The rows are grouped in 4 ways, from coarse to fine. Each group lies inside one group of the grouping before and may be the whole of it. The rows also spread widely along 11 directions, which tell nothing about the answers.
In the rows, zero is written as 128.
Known rows, each followed by its group in each grouping:
[106, 120, 144, 148, 138, 140, 82, 144, 105, 157, 112, 149, 132, 74, 101, 145, 156, 155, 120, 147, 115, 131, 122, 114, 111, 111, 188, 104, 119]
j603 livof bil j370
[208, 96, 135, 133, 104, 151, 127, 95, 141, 124, 85, 100, 120, 138, 116, 123, 100, 126, 155, 146, 123, 125, 128, 134, 142, 110, 84, 107, 119]
j46 fon kogo j893
[154, 90, 150, 149, 113, 130, 118, 117, 117, 141, 120, 125, 96, 94, 137, 139, 96, 168, 149, 144, 177, 112, 133, 124, 121, 100, 90, 121, 126]
j46 gena sobo j107
[153, 102, 129, 131, 117, 147, 101, 135, 161, 127, 96, 116, 135, 143, 113, 141, 128, 146, 148, 110, 152, 93, 136, 117, 152, 138, 69, 162, 97]
j603 livof bil j338
[132, 87, 145, 120, 109, 149, 101, 82, 143, 113, 126, 108, 138, 166, 104, 141, 128, 106, 132, 123, 99, 142, 139, 114, 118, 123, 112, 127, 109]
j603 nim Kug j86
[173, 149, 136, 121, 116, 149, 97, 144, 146, 141, 108, 130, 124, 138, 91, 150, 127, 149, 154, 145, 148, 114, 149, 142, 126, 141, 87, 146, 118]
j46 bazur vese j119
[159, 120, 148, 141, 133, 156, 87, 121, 131, 167, 123, 151, 102, 92, 98, 144, 126, 129, 151, 113, 162, 118, 148, 126, 85, 139, 99, 109, 95]
j603 livof vokap j975
[185, 93, 126, 152, 113, 141, 122, 89, 152, 118, 112, 134, 131, 158, 140, 101, 137, 154, 135, 109, 147, 108, 122, 138, 120, 152, 87, 128, 70]
j46 gena sobo j856
[149, 118, 142, 132, 122, 144, 103, 114, 132, 124, 112, 129, 115, 122, 104, 141, 110, 135, 143, 149, 152, 135, 143, 130, 127, 113, 116, 147, 125]
j46 bazur vuge j850
[144, 99, 119, 146, 109, 116, 146, 130, 154, 107, 95, 87, 163, 146, 131, 98, 138, 120, 149, 129, 74, 133, 91, 160, 161, 120, 118, 87, 137]
j46 fon kogo j777
[141, 161, 156, 110, 103, 147, 97, 118, 142, 132, 103, 106, 144, 164, 102, 151, 145, 139, 141, 141, 70, 109, 158, 128, 131, 135, 149, 111, 116]
j603 livof veku j606
[137, 102, 124, 122, 110, 166, 98, 98, 128, 125, 131, 127, 147, 166, 97, 134, 152, 126, 128, 132, 95, 146, 120, 118, 88, 144, 125, 110, 92]
j603 livof bil j338
[115, 111, 114, 117, 133, 172, 130, 137, 110, 118, 135, 125, 114, 106, 136, 135, 128, 178, 118, 131, 118, 102, 90, 144, 116, 132, 145, 122, 96]
j46 gena sobo j856
[115, 106, 136, 131, 121, 132, 128, 153, 141, 138, 126, 99, 139, 116, 131, 128, 143, 148, 148, 99, 89, 95, 97, 167, 132, 141, 94, 80, 111]
j46 bazur vese j119
[124, 132, 133, 144, 111, 115, 118, 114, 144, 119, 147, 139, 146, 162, 116, 115, 148, 138, 141, 131, 125, 145, 130, 148, 90, 150, 131, 119, 114]
j46 gena sobo j107
[112, 121, 126, 102, 125, 159, 117, 90, 156, 79, 137, 120, 131, 177, 94, 143, 111, 106, 131, 121, 123, 144, 138, 123, 117, 137, 123, 178, 108]
j46 gena sobo j107
[150, 136, 146, 130, 94, 126, 108, 124, 138, 141, 120, 109, 144, 158, 101, 130, 134, 117, 162, 152, 94, 147, 146, 137, 109, 129, 113, 88, 146]
j603 livof veku j606
[117, 100, 131, 146, 125, 130, 111, 114, 129, 112, 121, 139, 128, 121, 138, 123, 136, 163, 116, 131, 137, 116, 124, 123, 135, 122, 161, 150, 105]
j603 nim Kug j86
[104, 124, 135, 143, 125, 119, 120, 160, 154, 132, 113, 115, 147, 117, 139, 124, 156, 158, 142, 97, 106, 84, 115, 148, 151, 144, 126, 117, 107]
j603 livof vokap j975
[144, 126, 123, 142, 129, 134, 123, 131, 142, 126, 123, 136, 129, 125, 123, 112, 133, 143, 142, 121, 138, 122, 116, 153, 114, 144, 121, 119, 106]
j46 gena sobo j856
[154, 127, 133, 131, 107, 139, 113, 120, 148, 131, 122, 119, 137, 154, 114, 126, 134, 127, 155, 125, 119, 125, 139, 139, 114, 145, 99, 115, 114]
j603 livof vokap j975
[141, 81, 165, 120, 121, 159, 103, 47, 118, 123, 123, 109, 105, 127, 108, 140, 98, 89, 128, 124, 89, 149, 146, 110, 97, 100, 146, 87, 109]
j603 nim Kug j86
[137, 94, 144, 138, 136, 142, 105, 117, 156, 134, 112, 124, 109, 104, 111, 131, 104, 109, 154, 90, 156, 110, 139, 125, 130, 131, 83, 133, 106]
j603 livof veku j606
[115, 135, 158, 104, 139, 169, 79, 131, 134, 150, 106, 111, 135, 111, 63, 173, 140, 98, 137, 126, 74, 137, 137, 134, 121, 117, 135, 102, 119]
j46 bazur vuge j850
[158, 143, 118, 142, 131, 107, 138, 145, 178, 104, 95, 119, 130, 128, 105, 106, 95, 99, 173, 128, 159, 137, 136, 161, 158, 129, 101, 157, 152]
j46 fon kogo j893
[152, 118, 130, 148, 119, 135, 101, 108, 138, 118, 101, 141, 134, 136, 119, 122, 136, 156, 129, 141, 145, 117, 142, 112, 134, 128, 145, 154, 103]
j603 livof bil j370
[110, 107, 133, 158, 91, 97, 132, 125, 142, 117, 168, 132, 137, 162, 159, 111, 142, 172, 151, 118, 155, 114, 126, 146, 92, 156, 98, 126, 112]
j603 livof vokap j975
[140, 112, 126, 151, 136, 130, 132, 140, 137, 143, 131, 130, 119, 95, 127, 101, 124, 124, 160, 104, 137, 125, 102, 180, 101, 146, 100, 79, 111]
j46 bazur vuge j850

New rows, each followed by its group in each grouping:
[189, 92, 126, 123, 96, 167, 121, 86, 118, 136, 124, 107, 121, 148, 104, 121, 108, 100, 159, 155, 105, 165, 124, 128, 86, 119, 88, 73, 129]
j603 livof vokap j975
[126, 120, 149, 130, 111, 124, 123, 101, 156, 113, 128, 108, 132, 161, 147, 123, 133, 144, 139, 94, 103, 88, 140, 148, 126, 150, 121, 118, 89]
j603 nim Kug j86
[87, 67, 105, 143, 130, 147, 125, 123, 125, 105, 146, 134, 137, 118, 132, 111, 142, 143, 118, 116, 124, 136, 83, 125, 114, 132, 141, 131, 106]
j603 livof veku j606
[165, 98, 131, 166, 121, 112, 115, 87, 151, 124, 111, 139, 138, 134, 103, 81, 121, 74, 156, 127, 133, 181, 135, 132, 106, 126, 125, 95, 134]
j603 livof veku j606
[121, 122, 168, 150, 128, 109, 94, 130, 144, 142, 79, 116, 137, 93, 110, 135, 133, 122, 141, 127, 104, 118, 150, 116, 167, 96, 159, 110, 141]
j603 livof veku j606
[120, 150, 130, 130, 111, 112, 139, 119, 161, 102, 153, 123, 121, 164, 128, 110, 104, 116, 169, 112, 144, 126, 148, 160, 97, 161, 109, 131, 130]
j603 livof veku j606
[127, 130, 128, 122, 137, 146, 139, 130, 157, 122, 100, 95, 134, 117, 126, 105, 124, 103, 152, 84, 66, 101, 110, 165, 145, 144, 135, 75, 110]
j603 livof veku j606
[170, 97, 139, 153, 117, 139, 107, 101, 132, 132, 90, 130, 123, 117, 135, 115, 131, 157, 132, 131, 132, 107, 132, 118, 143, 120, 131, 118, 99]
j603 livof veku j606
[121, 123, 135, 133, 135, 137, 117, 123, 149, 122, 114, 121, 126, 114, 112, 124, 121, 109, 147, 106, 119, 122, 131, 137, 129, 131, 132, 121, 118]
j603 livof vokap j975
[147, 113, 119, 132, 137, 166, 105, 109, 132, 123, 119, 145, 115, 114, 101, 127, 121, 119, 134, 128, 144, 139, 129, 120, 107, 132, 134, 140, 104]
j603 livof vokap j975
[146, 145, 147, 133, 103, 122, 116, 122, 142, 132, 123, 119, 122, 149, 128, 132, 117, 151, 159, 128, 136, 103, 153, 141, 110, 142, 109, 118, 116]
j603 livof bil j338
[151, 131, 114, 132, 124, 142, 128, 124, 154, 119, 121, 123, 131, 145, 118, 106, 122, 121, 158, 111, 129, 117, 125, 153, 110, 160, 104, 116, 106]
j603 livof bil j370
[141, 103, 125, 153, 120, 130, 108, 111, 134, 130, 127, 143, 135, 130, 113, 109, 137, 127, 142, 128, 138, 144, 124, 128, 96, 138, 127, 110, 110]
j603 livof bil j370
[136, 118, 116, 143, 144, 134, 132, 109, 152, 105, 120, 138, 119, 121, 137, 93, 118, 121, 135, 100, 138, 117, 121, 155, 125, 148, 148, 132, 97]
j603 nim Kug j86
[82, 132, 115, 107, 127, 154, 134, 143, 134, 101, 175, 125, 119, 143, 122, 139, 119, 149, 142, 120, 136, 120, 107, 167, 87, 158, 116, 146, 111]
j46 bazur vuge j850
[152, 100, 115, 118, 130, 156, 127, 150, 156, 129, 103, 98, 114, 112, 109, 130, 89, 107, 171, 105, 150, 108, 116, 141, 145, 130, 50, 129, 126]
j603 livof bil j338
[118, 93, 131, 147, 135, 134, 102, 99, 140, 111, 132, 153, 124, 127, 121, 122, 133, 135, 118, 115, 155, 133, 132, 118, 114, 132, 147, 160, 94]
j603 nim Kug j86
[140, 94, 128, 113, 120, 160, 141, 105, 126, 107, 142, 106, 91, 123, 133, 134, 77, 141, 150, 122, 143, 111, 115, 147, 110, 127, 84, 123, 115]
j46 bazur vese j119
[115, 89, 136, 146, 142, 133, 109, 122, 130, 132, 145, 145, 103, 86, 105, 130, 106, 116, 145, 110, 169, 143, 119, 137, 95, 124, 106, 126, 119]
j46 bazur vese j119
[105, 103, 112, 164, 115, 98, 134, 142, 127, 114, 156, 143, 144, 129, 132, 97, 139, 144, 141, 149, 149, 167, 97, 152, 97, 129, 135, 118, 146]
j46 gena sobo j856
[126, 96, 125, 128, 109, 148, 117, 87, 131, 104, 148, 128, 127, 157, 111, 126, 119, 114, 138, 137, 127, 159, 129, 118, 89, 130, 124, 132, 118]
j603 livof vokap j975
[186, 81, 129, 155, 116, 140, 124, 97, 136, 135, 108, 126, 126, 125, 136, 98, 132, 144, 141, 111, 126, 114, 108, 149, 119, 138, 90, 85, 86]
j46 bazur vese j119
[110, 112, 132, 133, 118, 126, 125, 143, 145, 117, 132, 110, 135, 129, 117, 139, 122, 139, 149, 128, 128, 123, 114, 147, 126, 126, 107, 131, 132]
j46 fon kogo j777
[113, 107, 143, 137, 130, 136, 119, 125, 127, 135, 131, 119, 132, 107, 120, 124, 141, 133, 134, 107, 87, 121, 104, 156, 109, 134, 138, 74, 107]
j46 bazur vese j119
[120, 147, 141, 115, 127, 163, 102, 137, 122, 148, 118, 118, 133, 117, 108, 147, 151, 149, 134, 123, 74, 99, 124, 141, 105, 143, 159, 82, 98]
j603 livof bil j370
[129, 126, 136, 139, 124, 114, 79, 151, 174, 127, 105, 137, 159, 148, 61, 149, 143, 103, 152, 140, 165, 163, 155, 113, 148, 121, 86, 191, 147]
j46 gena sobo j107
[110, 89, 135, 146, 131, 129, 134, 89, 129, 109, 135, 117, 134, 121, 127, 96, 127, 101, 133, 109, 85, 153, 97, 158, 104, 125, 154, 72, 112]
j46 bazur vuge j850
[132, 91, 146, 139, 144, 147, 101, 121, 131, 141, 118, 136, 103, 78, 105, 141, 109, 127, 139, 108, 154, 118, 125, 130, 120, 117, 105, 123, 107]
j46 bazur vese j119
[130, 141, 113, 119, 159, 161, 118, 157, 151, 123, 77, 115, 131, 83, 97, 123, 123, 99, 142, 114, 97, 117, 114, 144, 170, 121, 156, 126, 128]
j603 livof vokap j975
[104, 123, 138, 118, 129, 141, 117, 151, 140, 129, 126, 111, 121, 113, 127, 146, 123, 147, 142, 112, 119, 94, 125, 146, 135, 132, 120, 129, 117]
j603 nim Kug j86
